There are 3 ways to turn a row about zero (a turn may also mirror it). The second row of each pair is the first, turned, with some noise. The first 21 pairs use one turn. New pairs use 2 turns, one after the other, and a turn may come again.
Some pairs, each with its turns in order after it:
[-61   0  -2 -54 -12  27]
[-42  29 -56   5 -43  -7] -> (0)

[-14  23   2 -49 -48   6]
[-11  30 -31   0  28  54] -> (1)

[-16 -14 -18   3   1  48]
[ 15  26 -23 -31  -4 -26] -> (1)

[ -9 -22  37  -5  49   2]
[-27  38 -22 -18  18 -29] -> (2)

[-28  12  58 -10  25 -52]
[  5  17   3 -58  -5 -63] -> (0)

[  2 -13  31  -3  21  12]
[-29  10 -13 -10  16 -17] -> (2)

[ 35   7 -39 -18  20 -16]
[-10 -49 -20 -19 -14  13] -> (1)

[-30 -15   9  44 -13  47]
[-17 -17  13  51  39 -22] -> (2)

[ 33 -35  21  26  -7  -8]
[ 49 -11  -4  -9  31  11] -> (0)

[ 30  -3  12   5 -63 -13]
[ 13  27  -2 -26  33  48] -> (0)

[ 28 -11  27 -14  21   9]
[ 45 -18  -1  10   1   4] -> (1)

[ 14 -25  18 -11  16   1]
[-32  17  -6 -14  -5  -8] -> (2)

[  0 -13  -1 -63 -11   0]
[-24 -14 -40 -33 -22  22] -> (0)

[ 22 -10  -6  -5  37  -2]
[  4 -43   6   0  -3 -10] -> (0)

[-1 -7  1 10  1  3]
[ 8  1 -1  7  1 -3] -> (0)

[-35  22  17  10   5  -6]
[ 22  -1 -33  11  24  -8] -> (2)

[-10 -26  -7  -8  -1 -15]
[ -7  20  -4  14 -22  -1] -> (2)

[-63 -12 -18  25  54   5]
[ -9  10  52 -56   8 -44] -> (1)

[ 20  21  13  -3 -63   6]
[-10 -58  -7   6  -8  37] -> (2)

[ -2 -28 -27 -22  -9   1]
[ -9 -12 -30 -13  23 -13] -> (1)

[-12 -10   2  -1  26  27]
[ 26   7   9 -26   2 -17] -> (1)

New pairs, each followed by its turns in order:
[ -7 -17   2  17   7   0]
[ -3   7  20  -3 -15   0] -> (2) (1)

[-10  41   0   7 -24  29]
[-35  39  21  -1 -10   0] -> (2) (2)

[-4 -3 -5  4 45 16]
[-16  -6  19 -33  -2 -22] -> (2) (0)

[  5   8 -30 -36 -13  -1]
[-15 -15 -15  25 -32   6] -> (1) (0)

[  8  43  23  52 -11   1]
[ -4 -46 -20  32  28  31] -> (1) (2)

[ 26  15 -31  13   4 -48]
[50 19 -1 29 23 16] -> (0) (1)

[-33  -6  20 -40 -30  25]
[-44 -35  25  20   4 -20] -> (1) (0)

[  2  22   8  18 -16  13]
[ 19 -12   1  -8   2 -25] -> (2) (1)

[ 18  37  -8  -4 -13 -35]
[31 21 17 -2 26 29] -> (0) (1)

[-12  -5  19   4  -5  -9]
[ 11  -1  -1 -19  -8  12] -> (0) (2)

[ -2  23 -24   1  -2   8]
[-17  16 -15   2 -12  12] -> (1) (0)

[ 15  20   2  25   8 -26]
[  3  -8 -12 -27  19 -26] -> (0) (0)

[ 23  -2 -14  -3 -15   1]
[-15  -9   8   1   6 -21] -> (0) (2)

[ 22  -8   1 -33 -26  -8]
[  9 -22   6  41 -12   2] -> (1) (0)

[  2 -61  10  13   5  -9]
[ 36 -21  35 -25 -11 -19] -> (1) (0)

[ 57  -9  22 -13 -22  56]
[  9 -51  -3  59 -34 -23] -> (0) (0)

[ -1 -12  -3 -13 -18   7]
[ -7 -11   2 -21 -10  -2] -> (1) (1)

[ -6  -3 -50   4 -15  -8]
[-21 -40   1  17  19  -1] -> (0) (2)

[-41  26 -16 -13 -17   5]
[-48  11 -16  10 -10 -20] -> (1) (0)

[-17  13  11 -13 -32 -20]
[  9  -2   0   7  33 -29] -> (1) (2)

[ 11  18 -21 -16  16 -13]
[-11 -20  -4 -25 -14   7] -> (2) (2)

[ -2 -24   5  -6  12   5]
[ -4  20   2 -16  -6   9] -> (1) (2)

[ 19  12 -30  11 -16  -9]
[-30  22 -12 -11  15 -14] -> (1) (1)

[ -6  -6   3 -19 -24 -13]
[-17  13 -21   5  -2 -11] -> (2) (1)

[  5  -4 -11 -14 -17 -38]
[-14 -34 -10 -14 -19 -13] -> (0) (2)

[ -8  -5  35   1 -16  15]
[ 34  12  17 -19  -1  -3] -> (0) (2)

[12 -9 -8 19 18  1]
[ 20   6  -1 -21  -5  11] -> (1) (0)

[  9  57   6   6 -11  -8]
[-30  11  33 -24 -19 -21] -> (2) (2)

[-21  -2   9  11  33 -29]
[ 36 -10  14 -29  13   6] -> (2) (2)

[-11  15 -31 -11  -4 -10]
[-21 -15  12 -12  -3  26] -> (2) (2)

[-1 26 11 12 52  6]
[ 43   9   6 -33 -14 -24] -> (0) (0)

[ 61   8   8  -8 -44  12]
[ 12 -16  64  34  11  14] -> (1) (2)

[  5 -20   2  -2  13   4]
[  1 -24  -1   9   5  -5] -> (1) (1)

